There are 9 hidden switches. A switch that is on adds its own fixed numbers to the row, and there is some noise. The rows also spread widely along 9 directions, which tell nothing about the answers.
In the rows, zero is written as 128.
Some rows, each with its switches (1 for on, 0 for off) after it:
[148 160 102  79 161 107 122  97 165 123  75 165 103  58  77 128  90 140
 145 163 141 151 142 129 115 184 118 131 133 138 137 136  48 154 116 115
 133  90 176 105 123]
1 1 0 1 1 1 0 1 0
[107 114 120 146 118  94  67 145 129 118 130 133 165 145 117  91 141 128
 103 129  82 136 113  83 149 149 125 149 169 144 149 195 111 148 171  79
 139  85 122 148 190]
0 1 0 0 0 0 1 1 0
[146 165 132  70 176 106 130  90 154 117  69 141 120  95  83 132  61 162
 141 171 154  79 179 132 144 205 136 158 153 145 135 173  38 139  89 114
 170 118 200 124 151]
1 1 0 0 1 1 1 0 0
[107 131 148  89 128 163 131 135  57 152  64 150 159 127 134  87 114 145
 129 139  86 189 133 191 103 125 130  98  96 125 100 109 110 143  92 153
 139 113 142 111 149]
0 0 1 0 0 0 0 1 0
[128 105 108 154 159 115  91 135 133 113 122 155 140 114  93 137 147 107
 149 140  90 154 120 133 122 136  90 110 119 112 139 178 128 166 151 128
 124 103 107 117 156]
1 0 0 0 0 0 0 0 1
[123 105 158 139 131 145 136 169 105 148  77 114 157 105 150 119  89 127
 134 140  86 169 104 177 101 162 117 124 132 122 125 117 132 136 121 130
 124  94 105 102 145]
1 0 0 0 0 1 1 1 0
[133 166  96  81 160  98 119  84 182 150 146 151 102 105  70 109 110 169
 105 162 160 118 158 124 160 153 140 134 130 123 150 172  74 152 119  99
 131 103 185 143 119]
1 1 0 1 0 0 0 0 0
[120 128 147 124 170 146  97 125 117 135 113 100 141 129 104 117 117 162
 106 133  83 126 133 122 173 105 119 102  95 109 131 174 125 148 116 138
 165 102 152 155 219]
1 0 1 0 1 1 0 0 0
[131 131 178 143 140 130 112 141 169 169 132  75 156 127 164 157  82 167
 100 128  93 107 127 108 186 124 121 137 138 124 135 155 136 116 126 171
 127 117 136 150 196]
1 0 0 0 0 1 0 0 0
[145 176 101  44 188 117 124 109 128 107 121 155 142  87  30 105 151 147
 137 149 121 159 159 116 137 110 101 103  88 104 119 135  90 177 113 127
 171  91 198 145 150]
0 0 1 0 1 1 1 0 0
[143 148 134 125 140 103 117 113 199 131 115 150 127 107 100 147  95 137
 158 144 122 141  86 106 163 139 141 123 141 128 175 151  77 117 138 144
 106  91 133 125 141]
1 0 0 1 1 0 0 0 0
[ 94 123 161 120 115 143 111 125  92 166  58 131 173 160 150  82  85 163
 102 144  91 145 135 158 132 152 160 148 139 157 122 166  96 123 124 110
 146 116 136 124 185]
1 0 0 0 0 1 0 0 0
[146 185 144  97 174 135 101 100 189 135 117 118 125 107  95 155 110 165
 131 135 116 130 128  98 188  99 117  94 107 109 146 149  95 136 113 188
 142 111 185 145 184]
1 1 1 0 0 1 0 0 0
[122  92 181 147 164 166 152 144 119 166 105  78 132 112 154 139  48 169
 119 147 103  98 133 194 146 177 126 108 106 106 144 166 143 123  91 143
 140 113 109 127 178]
1 0 0 0 1 1 0 0 1
[156 166 124  73 172 122 126 124 121  94  63 171 154  83  47 118 112 131
 152 157 104 175 132 138 129 128  92 110  84 112 132 127  73 164 104 144
 161 101 183 120 161]
1 1 0 1 1 1 0 0 0
[109 144 125 100 132 108 136 131 131 149 100 160 154 133 108  72  83 153
 131 161 143 131 119 155 128 184 150 145 177 152 149 154  86 119 126  84
 123  94 145 117 118]
0 1 1 0 0 1 0 0 0
[142 169 142  75 203 150 187 156  76 117 104 154 161 123  44  96  86 144
 166 175 138 137 142 233 119 138 117  88  73  78 137 118 118 138  51 132
 178 107 173 130 123]
1 0 1 0 0 1 0 0 0
[101 126  95 111 142 115 114  99 122 139  98 168 111 124  93  86 121 137
 134 162 134 145 142 170  90 180 159 131 149 136 141 170  73 150 124  69
 137  96 141 110 111]
1 0 0 0 0 0 1 1 0
[111 149 151 106 154 152 150  96 161 164  97 122 108 142 100 102  60 182
 132 165 145 119 111 182 156 162 184  99 120 119 182 168  86 106  92 116
 146 109 146 133 144]
1 1 0 0 1 1 0 0 0
[143 152 147  88 167 147 118 141  97 119  79 126 170 115  77 113 127 140
 120 144  81 164 149 146 140 107  92 111  80  99 113 134 117 170 106 150
 178 111 176 137 189]
1 1 0 0 0 1 1 0 0
[129 180 145  54 157 130 167 108 146 151 123 134 143 117  84  88  61 192
 110 165 167  91 180 180 153 194 164 138 129 125 149 160  74 127  86 109
 150 110 188 148 105]
0 1 0 0 0 0 1 0 1
[126 122 146 105 121 112 131 133 120 131  59 153 161 121 122  94  74 143
 120 156 115 139 138 142 130 185 143 172 158 162 122 145  67 137 132 109
 125 105 140 112 135]
1 1 0 0 1 0 0 0 0
[140 121 156 123 138 137  81 134 129 149  71  91 138  78 154 145 105 148
  94 122  65 157 137 104 146 135  86 129 111 127 108 142 114 161 123 157
 136 100 157 122 210]
1 1 0 1 0 1 1 1 0

New rows. What belongs after each?
[133 174 158 106 170 142 143 139 128 113  93 147 158 110  97 130  65 156
 177 152 129 101 126 177 135 176 132  94 127 118 161 152  86 104  78 151
 152 101 155 130 159]
0 0 1 0 0 1 0 1 1
[148 155 108  95 174 115 168 141 177 128 126 154 122  66  53 105  85 140
 155 172 157 151 108 189 111 194 121 109 117  98 181 139 102 146 118  87
 115  64 139 110  75]
1 1 0 1 0 1 1 0 1
[144 126 154 132 154 130  70 118 163 138  92  93 132  81 140 162 105 157
 101 124  78 115 144  86 174 145  84 126 115 126 133 187 108 162 130 157
 135 103 159 133 224]
1 1 0 1 0 1 1 0 1
[120 139 112 138 159  96 107 125 131 102  87 177 145 147  75 107  95 121
 171 171 131 110 113 148 123 183 132 136 168 138 172 197  74 127 121  84
 153 108 139 112 153]
1 1 0 0 0 1 0 0 0
[131 144 149 136 147 143  93 134 207 162 153  70 116  76 129 119 102 182
  80 119  95 142  95 107 188 136 126  95 109 107 172 168 130 138 150 128
 106  47 139 156 184]
1 1 1 1 0 1 1 1 1
[139 133 115 102 169 121 154 128 156 150 126 131  96  73 112 132  98 139
 140 156 151 138 141 176 109 176 120 117 136 107 127 114 103 147 104 127
 108  87 143 102  79]
1 0 1 0 0 0 1 1 0
[138 126 147  78 154 133 161 155  93 163 112 113 161  96 123 113  89 156
  98 154 116 151 172 168 122 147  87 140 111 112  85 104 144 159 100 143
 141 126 158 122 129]
0 1 0 0 0 1 0 0 0
[126 182 101  70 149 114 107  90 182 146 150 152 132 125  54  90 148 167
  95 149 133 164 148 106 168 101 148 120 107 116 141 154  84 159 150 118
 135  97 181 160 127]
1 1 0 0 0 0 0 0 0
[141 134 124 110 135 106 120 158 149 135 112 139 164  84  97 109 133 122
 124 140  91 195 100 121 122 128  96 132 120 118 132 119 125 164 161 116
 110  72 131 119 130]
1 0 0 1 0 1 1 0 0
[127 154 158 120 139 143 136 150 174 163 153 100 161 110 108 106  91 175
  99 135 106 153  98 148 176 125 143 103  97 103 171 149 141 125 139 128
 115  71 129 158 153]
1 0 0 1 0 1 0 0 1
[137 175  91  87 157  90  89 138 123  72 120 186 173 124  23  86 164 110
 150 151 106 161 133 102 128 127 106 119 131 118 150 163  81 167 147  93
 169  86 168 151 152]
0 1 0 0 0 0 1 1 0
[132 166 151  96 168 148 166 149 164 159 164 102 155 115  77 102  89 177
 107 152 131 136 131 174 163 132 143 101  87  89 159 140 141 131 119 125
 136  82 145 163 124]
1 0 0 0 0 1 0 0 1
[152 181 151  82 180 128 138 147 124  79  83 150 180 125  30 100  91 141
 155 160 111 130 124 147 159 137 127 111  98 103 168 156  81 139 100 121
 190  92 182 154 180]
1 1 0 0 1 1 1 0 0
[142 160 184  82 112 129 147 150 180 139  70 118 185  84 134 118  59 163
 126 132 105 158 109 117 153 173 134 149 147 153 142 116  82 121 145 159
 106  82 140 121 138]
0 1 0 0 1 1 1 0 1
[106 108 125 148 116  89  88 137 170 173 154 102 153 130 149 107 119 157
  71 134 103 129 130  79 163 151 134 180 178 155 127 180 126 141 191  84
 107  86 118 148 161]
1 0 0 0 0 1 0 0 0
[133 107 128 135 149  92 101 145  97 128 125 138 161 121 128 139 110 128
 125 143  97  99 149 113 144 154  81 152 148 127 122 175 124 147 115 129
 144 125 141 132 183]
0 0 0 1 0 0 0 0 0
[138 175  97  91 148 101 106  89 195 126 117 185 109  91  80 164 147 123
 182 142 132 176 115 100 119 118 121  94 140 127 145 123  73 140 140 174
 108 113 151 111 107]
0 0 0 0 0 0 0 1 0
[121 163 114 119 167 128 125 159 115  97 132 165 170 137  28  80 144 121
 158 156 102 184  90 168 121 108 130  80  96  89 174 152 123 142 132  92
 164  74 133 150 150]
1 0 0 0 0 1 0 1 0
[129 111 143 151 147 126  98 120 205 163 123  97 107  84 166 182 104 145
 148 124 106 121  96 104 149 159 100 104 158 129 152 159 130 128 143 172
  85  99 109 102 158]
0 0 1 0 0 1 1 0 1
[123 148 119  93 175 146 167 127 101 127  97 159 121 106  53  81  79 152
 158 176 138 155 111 223 102 164 154  78  85  94 173 139  95 130  76  85
 165  86 147 124 125]
1 0 0 1 1 1 0 1 0
[174 204 148  54 170 107 134 113 184 115  89 140 151  63  82 151  75 168
 139 143 130 120 151  89 179 140 116 141 119 135 125 120  46 132 101 179
 140  95 213 137 158]
1 0 1 1 1 1 0 0 0
[122  95 153 145 132 137 114 149 133 149  92 116 146 110 158 140 110 130
 144 126  74 170  80 128 130 125 100 105 133 126 133 129 142 133 137 165
 105  99  96 102 171]
0 0 1 0 1 1 0 0 0
[128 123 114 106 177 139  97 129 101 120 128 118 133 105  74 115 149 140
 113 138  78 169 142 123 137  99  84  80  78  91 125 157 143 178 122 134
 175 104 150 154 203]
0 1 0 0 1 1 0 1 0
[109 106 126  98 150 128 144 134  71 163  97 131 145 125 124  89  84 151
 107 167 129 124 169 189 106 182 112 143 134 128 108 153 126 150  91  97
 154 130 148 114 138]
0 1 0 0 0 1 0 0 0
[127 151 135  84 140 142 151 143 124 130  85 164 171 101  82  99 120 129
 162 150 105 201 105 179  95 140 119  96 100 115 140 114 113 150 127 136
 126  90 129 103 111]
0 0 0 0 0 1 1 0 1
[142 190 118  99 170 131  99 118 149  84  64 184 141 102  55 124 128 117
 189 149 106 178  96 133 131 118 114  77 109 117 155 135  64 141 115 158
 149  90 170 115 162]
1 1 1 0 0 1 0 1 0
[137 140 102 121 147  76  89 130 173 120 164 145 149 121  84 132 150 126
 124 140 113 135 129  69 162 124  95 143 160 127 140 171 115 156 169 124
 123 103 142 146 147]
0 1 0 0 0 0 0 0 0
[168 181 149  85 183 101 169 131 187 126 144 134 143  85  89 164  51 160
 149 162 168  64 179 147 162 192 122 156 145 118 138 143  75 124  93 160
 132 118 178 139 104]
1 0 0 0 0 0 0 0 1
[ 90  94 130 153 155 163 107 116 102 156 106 113 109 140 114 100 118 152
 123 146  90 156 105 183 121 135 147  73  96 104 159 179 135 139 114  99
 156  99 107 132 190]
1 0 0 0 1 1 0 1 0
[124 141 119  98 164 129 153 113 116 133  82 167 124 112  70  99  82 145
 160 173 138 147 116 197 106 171 147 104 110 114 163 147  83 132  88  94
 150 100 145 108 123]
1 0 0 1 1 1 0 0 0
[156 156 183 104 159 141 173 195 106 124 104 122 208 120  96 123  81 135
 143 150  92 157 117 177 145 118 103 118  96  94 127  96 142 128 102 168
 150 106 141 138 151]
1 0 0 0 0 1 0 0 0
[144 151 124 100 178 132 143 148 114  95  96 159 149  97  52 117 112 120
 166 158 109 166 121 166 109 138 110  99  99 101 142 127  98 150 106 125
 163  90 146 126 145]
1 0 0 0 1 1 0 1 0
[147 121 136 122 159 112 167 164 140 128 128 127 129  79  95 117  70 135
 144 163 132 128 110 178 121 192 127 129 133 105 161 129 108 132 108  96
 123  71 122 122 106]
1 0 0 1 1 0 1 1 0
[112 140 143 111 124 153 103 128 184 167 119 104 142 104 116  80 131 172
  83 122  91 197  92 125 158 114 142 101 102 121 154 144 125 153 175 118
  96  52 127 138 150]
1 1 1 0 0 1 1 0 1
[161 165  91  70 181 104 109 119 142  97 126 161 128  50  49 130 139 130
 139 149 120 151 165 123 119 154  71 110 101 102 127 147  87 188 115 131
 146  90 182 127 131]
0 1 0 1 0 0 1 1 1
[150 188 143  78 156 105 122 142 130  88  91 163 197 119  43  95  94 148
 136 150 105 135 129 107 168 132 133 142 113 133 150 156  63 136 123 114
 176  83 185 163 187]
1 0 0 1 1 1 0 0 0
[159 130 143  76 154 113 166 149 115 146 117 118 141  54 128 141  63 150
 113 151 128 124 177 149 125 178  92 152 122 122  95  99 105 151  86 153
 130 110 161 125 121]
0 0 0 1 1 0 0 1 0
[120  75 106 117 163 131 125 151  89 168 148  93 115  59 129 109 121 148
  76 144 100 149 169 171  93 178  74 120 103 102 104 152 170 192 120  82
 130  85 125 122 142]
0 0 0 1 0 1 1 1 1
[117 137 173 101 107 152 127 157  70 145  51 133 190 129 139  68  86 154
 101 135  74 175 122 174 125 145 152 141 106 138 121 124  92 134 112 117
 144  85 144 128 169]
1 0 0 1 0 0 1 1 0
[115 130 127 138 155 116  88  91 217 160 159  94  91 127 112 142 117 170
 120 136 124 110  95  82 183 136 143  99 151 117 191 201 121 127 147 123
 124  99 130 151 182]
0 1 0 0 1 1 1 0 0
[112 150 100 116 127  81  79 119 136 123 140 156 152 140  85  75 120 151
 102 147 119 115 132  92 160 159 142 150 166 147 159 204  79 136 152  65
 142  84 158 161 171]
0 1 0 1 0 0 0 1 0
